There are 4 nested groupings, the coarsest first. Each group lies inside one group of the grouping before and may be the whole of it. The rows also spread widely along 14 directions, which tell nothing about the answers.
(in the rows, 128 means zero)
Known rows, each followed by its group in each grouping:
[ 92 124 138 133 127 152 205 214 111 148 143 138  85 145 160  83 119 147
 122 150 166 129 113 127 113 101 118  65]
q261 q173 q314 q508
[100 151 142 101  81 134 131 150  93 152 181 143 128 142 151 122 146 135
 148  99 153  98 141 138  96 121 123 145]
q493 q736 q812 q769
[125 118  67 115 157  97 122 119 131 158 108 129 171 139 123 121 145 121
 153 133 150 140 134 112 155 124 131 137]
q261 q128 q655 q731
[147 121 140 118 129 155 112 138  80 108 129 121 104 113 138 136 139 144
 120 114 159  89  82  91 132 153 122 156]
q261 q913 q891 q921
[104 156 107 110  99 123 158 156 163 170 152 192 161 144 113 129 107  90
  88 111  79 131 171 118 128 117 129 123]
q274 q883 q702 q53
[134 107 135 122 129 186 169 177  84 139 105 137  85 127 148 141  94 149
 104 108 138 171 133 114 157 145 113 103]
q261 q554 q40 q186
[114 123 118 116  81 139 148 173 102 155 161 150 118 131 116 129 132 155
 110  93 112  99 117 108 111 139 143 130]
q261 q173 q314 q110
[153 153 157 129 109  74  95 113 114 131 153 110 134 107 115 134 163 154
 120  98 129  67  98 106 139 133 139 172]
q493 q736 q376 q153
[146 109 122 166 149 147 117 166 124  93 139 103  86 117 181 140 114 126
 124 144 177 102 136 136 126 106 117  95]
q493 q700 q17 q289
[158 161 109  97 142 120  99  96 133  62 110  96 106 110 150 140 131  90
 118 103  94 155 201 110 165  92 157 115]
q261 q554 q22 q257
[175 164 139 129 139 102  56  85 130  99 144 114 133  96 143 139 172  97
 123  90 147  90 133 138 113 154 108 176]
q261 q128 q739 q115
[155 150 142  89 155 139  87  72 103  89 124 100 142 123 148 145 163 103
 150 132 168 110 138  88 143 117 125 166]
q274 q883 q842 q587
[116 135 186 125 105 150 174 204  86 133 141 124  79 128 120 152 130 182
  80 103 154 160 126 113 114 129 118  82]
q493 q736 q812 q799
[149 109 120 124 181 152 127 115 124 103 116  86 112 125 150 114 168 120
 157 160 190 137  98 105 125 120 118 100]
q274 q875 q900 q102
[142 124 115 117 126 193 125 159 110 123 178 166 164 127 141 142 166 141
  86 146 150 123 102 110 140 186 129 166]
q261 q913 q77 q26
[147 148 130  76  93 188 115 132  90 112 163 146 120 138 159 118 162 125
 132 111 120  70 120  94 139 135 147 176]
q261 q554 q40 q661
[124 133 160 106 108 122 144 113 103 158 125 136 128 133 130 131  95 138
 135 111 121  76 106  83 167 108 129 177]
q261 q913 q77 q109
[136 135 107  85 167 150 152  96 120 147 102 120 153 132 136 114 151 110
 149 140 135 203 129 108 164 145 126 129]
q493 q736 q376 q343
[133 125  73 105 159 125 102  90 137 144 130 133 196 142 135 141 154 103
 155 144 158 130 146 111 152 132 128 171]
q261 q128 q739 q648
[153 112 122 163 124 142 137 154 139 187 128 155 104 119 140 117 122 116
 131  86 134 128 109 162  98 161  83 117]
q493 q71 q290 q425
[137 112 144 127 164 179 122 114 126 138  86 129 101 136 127 175  81  77
 138 106 187  85  99  85  62 122  63 127]
q493 q736 q280 q42
[111 142 160 116 165 128 146 125  99 131 104 127 149 135 146 164  98 124
 114 135 188 178 168 114 164 123  96 143]
q261 q913 q891 q422
[144 116 152 179 165 151 166 149 168 128 109 125  69 102 154 133  48  84
  99 128 130 132 116 136 111 112  84  69]
q493 q736 q812 q799
[104 148 155  94 135  92 151 102 103 166 112 110 151 142 127 138 124 136
 155 115 154 174 160 115 158 102 120 140]
q493 q736 q812 q799
[169 165 175 118 102 132 102 129 141 134 160 155 135 120 117 161 173 126
  77  79 112 105 146 125 125 149 118 170]
q261 q913 q77 q109
[104 148 127 108 164 105 142 126  98 171  93 155 175 125 101 136 121 111
 108 113 169 201 127 113 130 181  83 141]
q274 q883 q702 q53
[143 175  85 110 128 104  90 164 101 118 133 178 152 114 135  98 168 110
  89 107 133 103 118 123 150 179 125 169]
q261 q913 q77 q109
[126 175 105 110 132  79 121 131 148 132 139 149 148 116 110  84 164  96
 112 118 110  94  95 106 110 135 135 134]
q493 q736 q812 q799
[140 101 141 116 157 172 166 137 122 192  99 136 130 139  96 143 154 139
 129 110 165 181  80 105  96 169  86 111]
q493 q736 q812 q799
[ 95 136 116 101 100 123 136 134  95 188 103 180 140 148 127 143  57  99
 138  75 130  94 146 106 131 124  95 173]
q261 q913 q77 q109
[109 110 134 118  79 135 105  85 135 120 221  88 141 135 148 161 150 130
 177 108 141  66 162 129  68  82 157 150]
q261 q173 q314 q110
[136 125 149 115 152 145 115 120  75  95 122 103 132 103 119 170 132 146
  97 123 168 170 115  89 139 171 118 139]
q274 q883 q702 q53
[136 128  85 134 183  89 126 136 148 154  93 123 160 145 129 126 148 114
 142 149 177 136 134 115 149 105 114 113]
q493 q736 q376 q343
[139 200 146 109 138  99  94 158  97  88 124 153 129 112 137 119 148 112
  74 114 159  85 124 103 137 149 110 162]
q261 q128 q739 q115
[153 107 160 135 125 157 122  90 144 149 175 102 139 116 131 167 174 132
 134 103 140 189 156 158 104 151 114 125]
q274 q883 q702 q53
[181 149 117 129 190 104 117 129 154  88 105 110 137 100 103 116 201 125
  78 153 130 158 100  87 161 145 142 101]
q274 q883 q842 q587
[ 97 113 144 145 133 134 171 118 145 157 148 113 128 140 163 140  69 114
 159 139 152 145 162 139 121  81 110 106]
q493 q71 q290 q425
[162 142 145 101 183 133 113  85 122 111  96  92 151 128 122 163 174 128
 129 134 172 184 140  91 147 134 117 140]
q493 q71 q290 q425
[116 156 129  74 103 183 111 162  53  78 182 139 144 130 143 146 172 158
 100 137 167 109 112  81 126 166 150 166]
q493 q736 q812 q799
[135 132  96 133 130  71 145 126 158 121 158 109 144 102 110  81 168 144
 112 149  79 132 103 105 170 115 183 101]
q274 q883 q842 q587
[100 112 124 127 154 191 178 173 103 100 147 121 112 128 164 127 109 132
 109 161 174 183 133 121 121 136 120  79]
q261 q554 q40 q186

New rows. What belongs after each?
[138 161 119 129 127 106 134 139 157 109 142 127 113 112 152 108 132 101
 103 121  91 146 167 138 148 106 146  98]
q493 q700 q17 q289
[ 92 121 122 116 100 132 186 178 109 172 156 153 131 138 117  91 130 160
 117 125 119 118  87 105 126 135 142 116]
q261 q554 q40 q186
[ 81 122 113 112 104 188 162 123 112 145 155 167 130 127 146 132  34  79
 133 116 114 106 110 101  81 146 106 143]
q493 q71 q290 q425
[106 161 121  90  61 129 115 181  63 131 132 166  95 144 146 146  86 131
 118  71 121  57 165  99 138 102 131 153]
q493 q736 q280 q42
[145 141 127 141 138 108 133 123 177 135 149 119 125 120 134 115 165 104
 120 108 116 147 157 153 107 112 127  97]
q261 q554 q40 q186
[142 104  91 134 111 165  97 125  84 102 164  96  91 106 186 127 138 128
 170  98 151 151 152 165 110 151 129 119]
q493 q71 q290 q425
[ 87 133 133 131 153  96 162 137 103 142 108 136 145 115 118 125  60 119
 105 142 149 141 104  90 148 135 109 126]
q274 q883 q702 q53
[120 150 135 142 138  51 132 120 123 135 151 105 157 102 129 113 143 151
 115 125 134 154 139 140 165 134 144 138]
q261 q173 q314 q110
[146 156 145 141 137 107 112 139 115  76 163  96 106  87 145 114 165 142
  96 130 140 128 107 129 131 146 143 114]
q493 q736 q280 q42
[ 95 100 128 101 133 176 196 137 138 156 117 131 129 152 109 145  85 126
 125 148 119 139 104  58 116  99 134  97]
q493 q700 q17 q289
[122 167 157 123 143 122 136 149 125  92  96 120  79 122 146 159  76  90
  95 102 143 139 185 113 121  82 103  86]
q493 q736 q280 q42
[141 188 159  95 156 145 132 127 133 128 129 178 180 130 116 125 154  98
  69 139 143 111 101  83 138 168 104 181]
q261 q554 q22 q257
[153 165 165 102 115 150 165 149 131 151 114 146  82 135 159 108 125 110
 119 100  98 150 164 134 166  99 117 109]
q493 q736 q812 q799
[122 131 156 137 131  98 140 152 114 126 117 127 115 103  76 145 117 151
  71  98 132 109  66  74 102 154 120 124]
q261 q913 q77 q109
[129 112 116 127  91 127  97 141 106 164 109 134 100 132 114 193 104 116
 133  31 135 134 182 137  70 131  95 121]
q493 q700 q17 q289
[148 162 174 152 122 100 122 164 150 157 122 160 116 129 128 150 113 113
  83  96 140  70 135 123 118 113  90 139]
q493 q700 q17 q289
[174 158 167 117 156 146  99 113 129 114  90 148 123 116 115 176 115  92
  79 101 144 105 127  83 139 146  88 162]
q274 q875 q900 q102
[112 148 166 134 108 125 152 182 145  99 155 122  97 134 102 168 122 144
  70 114 131 101 141  83  74  84 136  78]
q493 q71 q290 q425
[145 125 154 130 152 124 154  84 173 154 165 101 141 124 139  81 189 115
 166 157 140 121  89 129 115 107 128 115]
q274 q883 q842 q587
[177 130  81 141 141 126 110 184 125 130 126 158 135 110 119 119 188 145
  75 121 123 142 116 124 166 177 134 118]
q274 q883 q842 q587
[ 97 134 140 114 121  98 130 161  78 166 116 147 153 132  77 161 141 155
 101  85 180 144 114  97  89 164  96 133]
q274 q883 q842 q587
[ 94 125  93  98  99 141 140 155 116 108 147 139 117 130  98 137 110 114
 106 113 103  94 114  63  84 113 153 101]
q274 q883 q702 q53
[137  87 102 123 106 147 120 109 143 155 149 108 128 148 134 175 128 127
 167  96 128 105 174 120 109  83 140 128]
q261 q173 q314 q110
[116 111 106 119 119 165 164 197 100 131 113 139  93 143 134 140 107 147
 106 112 138 147 150 105 133 110 130  81]
q261 q554 q22 q257
[113 122  99 108 134 166 168 125 131 110 137 115  96 105 128  96 111  97
 125 125  92 166  94 102  95 143 141  77]
q493 q736 q376 q343
[118 119 152 168 155 106 163 159 155 165 137 126 139 129 124 142 131 140
 103 125 171 171 142 153 111 126  97  90]
q261 q554 q40 q186
[124 109 135 141 117 204 149 140 140 148 166 156 123 139 174 162  67  97
 127 136 144  95 144 131 117 116  99 136]
q493 q736 q280 q42
[131 105 101 124 133 167 104 108 123 123 132 144 157 116  99 188  94 104
  98  98 131 108 111  81  88 169 114 160]
q261 q554 q22 q257
[126 131 163 132 160 150 157 121 145 116 114 121 126 123 126 168  81 107
  91 129 142 154 147  99 125 112 106 110]
q261 q554 q22 q257
[163 145 160 127 136 145 124 140 114 128 129 119  92 128 187 121 146 123
 141 115 164 127 164 156 159 108 103 129]
q261 q128 q655 q731
[140 130 163  98  81 165 116 124  48 158 144 124  90 126 178 120 136 149
 173  75 151 114 125 144 138 153 109 175]
q493 q700 q17 q289
[142 139 140 127 161 100 124 154 119  89  91  95 108 117  98 176 129 148
  79 120 152 145 135  72 140 106 133  93]
q493 q736 q812 q799
[120 105  99 113 119 206 179 132 117 124 156 134 104 119 183 107  74 107
 137 142  92 161 144 127 161 130 145 111]
q261 q173 q314 q110
[143 113 121 121 114 197 148 135 123 131 185 137 128 121 161 100 156 133
 129 140 120 119  94 129 131 158 141 138]
q261 q554 q22 q257
[153 120 155 144 125 102 139 157 118 163 105 120  96 105  84 146 157 160
  92  67 126 180 122 128 112 156 107  88]
q274 q883 q842 q587
[129 106 114 119 109 171 111 142  72 117 142 116  95 131 173 136 115 133
 161 102 169  91 135 127 117 124 119 140]
q261 q554 q22 q257
[115 167 107  87 107  85 104 145  96 143 116 152 148 130  91 125 166 126
 110  80 129 106 113  87 102 153 130 153]
q493 q700 q17 q289
[139 112 124 112 139 145 123 125 114 139  93 105  85 135 119 146 135 111
 159  87 160 120 117 101  77 109 102  99]
q493 q736 q812 q799
[161 129 105 127 141  98  99 153  96 128  87 108  91 115 124 132 155 143
 130  85 151 130 123 117 139 132 121 111]
q493 q736 q812 q769
[125 167 163 111 154 102 156 111 157 134  84 126 120 133 131 140  83  84
 110 120 115 146 170  96 150  74 112 111]
q493 q700 q17 q289
[ 91 121 130 158 136  81 165 130 151 179 126 144 151 122 115 138  40 112
 116 128 126 109 113 113 135 109 108 128]
q493 q736 q812 q799
[155 171 188 139 137  88 122 145 144 129 153 133 147 123 127 136 173 144
  80 139 152 101 130 117 159 117 121 146]
q274 q883 q702 q53
[110 160 119 110 136 126 142 162 117 182 112 198 180 140  99 144 112 107
  81 109 146 131 113 102 121 179  87 162]
q493 q736 q376 q343
[109 132 115 131 124 133 155 190 115  99 158 119  97 117 132 112 141 145
  98 136 140 136 110 113 104 125 145  71]
q493 q736 q812 q799
[123 173 164 128 126 145 165 141 143  93 148 128  65  99 172  83  89  79
 105 127 100 117 124 132 114 105 120  85]
q493 q736 q280 q42
[119 120 122 151 127 109 107 136 108 121 127 152 144  92  88 177  59 124
  63  94 126  81  79  77 113 179 111 170]
q261 q913 q77 q109
[113 135 148 135 140 123 171 200 121 108 135 120  93 127 122 114 151 158
  85 142 159 133 106 102 116 108 133  68]
q261 q913 q891 q921
[139 138 193 126 107 163 146 166 104  99 165 107  88 105 114 178 151 171
  64  96 134 179 137 118 103 152 128  94]
q493 q736 q812 q799
[135 151 195 138 158 134 186 115 148 150 108 122  90 103 139 101  87 101
 109 126 118 156  92 122 133 129  92 101]
q493 q736 q280 q42
[117 107 125 120 136 163 169 135 137 144 133 144 138 132 112 135  97 121
 110 150 120 107  90  68 131 120 130 119]
q274 q883 q842 q587
[129 171 154 104 112 119 132 154  94 158 128 160 119 131 140  95 158 122
 121  85 148 111 119 134 118 151  99 152]
q261 q554 q40 q186
[158  97 144 142 129 172 129 106 158 155 139 112 107 134 148 179 113 108
 148  99 137 139 167 144 108 102 103 114]
q493 q736 q812 q799
[136  94  69 141 119 115 109 150 111 156 107 132 111 125 126 128 108 127
 146  97 130  80  99 106 121 131 126 128]
q493 q700 q17 q289
[165 139 170 116 147 168 119  83 129 122 166 108 134 117 166 117 172 116
 151 148 160 105  90 124 133 143 116 168]
q493 q736 q812 q799
[157 132 147 100 137 116  92  76 122 135 119 114 170 132 101 190 152 132
 123 110 139 119 145  76 157 124 130 182]
q274 q883 q702 q53
[148 151 177 137 136 137 113 103 151 151 133 140 122 130 148 156 107  81
 130 103 158  68 131 128  97 111  77 158]
q493 q736 q280 q42
[131 116 124 153  99 160 124 149 133 112 186 141 111  99 138 148 106 119
  90 107 110 117 128 138 103 159 128 118]
q274 q875 q900 q102
[149 136 119 125 120 111 124 128 112 177 144 140 131 121 154  69 174 131
 159 103 136 103  92 154 144 158 118 161]
q261 q554 q40 q661
[150 130 122  97 127 171 130  88 156 183 165 144 164 148 151  97 203  97
 177 129 136 121 107 138 102 145 116 161]
q493 q700 q17 q289
[136 145 164 103 101 122 120 158  63 119 136 108  89 127 147 129 172 172
 131  89 163 127 143 125 146 122 131 135]
q261 q913 q891 q921
[189 124 114 129 153 150 108 114 163 108 142 113 118 108 127 118 211 116
 115 122 118 132 104 121 122 148 139 118]
q261 q913 q891 q921
[154 150 172  78 105 159 148  99 120 178 129 150 128 137 121 111 165 123
 139  98 102 123 106 100 152 141 120 167]
q274 q875 q900 q102
[113 160 130 100 137 186 146 142 135  99 136 152 110 137 170 126  99  61
 114 135 138 126 158 111  95 111 107 108]
q493 q700 q17 q289
[124 143 159 134 136 140 135 110 120 116 158 106 101 112 183 111 117  96
 151 118 163 127 148 160 100 118 103 122]
q261 q173 q314 q110
[127 154 160 117 142 146 179 136 140 160 120 151 122 127 140  97 116 102
 110 120 121 160 125 129 134 133 101 115]
q261 q554 q22 q257
[142 156 175 110 140 133 125 107 105 119 144 116 134 121 162 121 149 129
 133 142 165 127 129 121 170 128 117 159]
q274 q875 q900 q102
[154 159 167 124 142 170 136 177  85 139 102 160  89 124 152 125 133 122
  97  98 178 141 112 129 115 173  69 129]
q493 q71 q290 q425
[113 139 135 122 125 123 137 142 123 125 134 119 110 134 144 144 112 112
 130 106 152 123 171 126 102  92 117 107]
q261 q173 q314 q110
[ 99 124  82 114 124 187 169 159 100 121 139 155  97 114 171  80  66  89
 131 140 112 127  95 116 126 151 124 104]
q493 q736 q280 q42
[106 108 140 100 110 151 155  95  89 190 146 118 131 145 149  92 130 137
 211 120 161  96  72 112 107 129 112 164]
q493 q71 q290 q425
[124 150 147 161 181  72 139 123 153 159  99 139 157 121 140 132  87  95
 112 139 173 153 154 145 164 119  79 128]
q274 q875 q900 q102
[133 180 197  93 155  94 103 111 109 147  80 131 148 157 106 183 137 110
 124  98 208  82 143  75 109  94  74 173]
q493 q736 q812 q799
[117 125 146  61 103 198 172 142  79 121 152 115 102 147 141 105 167 161
 149 138 135 123  94  72 131 116 155 124]
q261 q128 q655 q731
[129 114  94 132 142 162 161 144 174 147 144 149 147 130 117 153 126 102
  93 121 106 188 166 130 106 138 126  89]
q261 q173 q314 q110
[143 164 122 127 124 100 101 173 140  95 155 142 145 131 111 150 165 136
  72 135 140  48 120  79 124 109 148 139]
q493 q736 q376 q153
[170 131 164 125 103 157 144 180 111 164 112 153  92 132 126 153 134 161
  84  88 111 121 127 107 164 138 118 131]
q493 q700 q17 q289
[121 168 183 128 138 135 151 167  89 126 118 152 103 113 145 128  92 120
  80 109 165 122 118 117 124 153  84 136]
q261 q173 q314 q110
[148 119  88 143 183 129 124 149 148 145  99 139 151 135 124 142 146 113
 114 146 174 137 115 110 134 137 104 113]
q493 q736 q280 q42
[141 156 169 135 129 101  96 133  77 125 119 115  93 107 155 132 128 122
 133  74 187  98 132 145 102 144  83 152]
q261 q173 q314 q110
[106 127 158 165 118  89 166 144 175 182 150 140 130 136 129 129  82 115
 121 113 128  81 135 137 105  79 107 114]
q261 q554 q40 q661
[116 121 136 120 107 149 147 164 142 162 132 157 125 160 116 177 100 121
 111 101 141  89 160  99  98  87 109 120]
q261 q128 q655 q731
[160 145 117 103 162 109  95 119 115 108 120 104 145 127 122 124 216 134
 131 136 171 132 118  97 141 132 134 134]
q274 q883 q702 q53
[148 175 131 108 137 124  98 131  87  96 133 145 124  96 152  96 159 107
 102 109 142 117 104 124 143 182 115 167]
q261 q913 q891 q921
[ 96 151 100 119 122  87 124 152 133 141 124 158 145 142 118 133 103  91
 120 110 142  86 159 104 103  90 116 118]
q274 q883 q842 q587
[111 148 139  96 113 115 105 103  80 112 131 104 112 128 152 133 106 114
 166 105 160  70 125  95 116 100 124 159]
q493 q736 q376 q343
[142  88 132 160 158 146 157 133 148 172 102 119 104 131 147 148  85 118
 144 118 157 149 140 141 132 108  87  98]
q261 q128 q655 q731
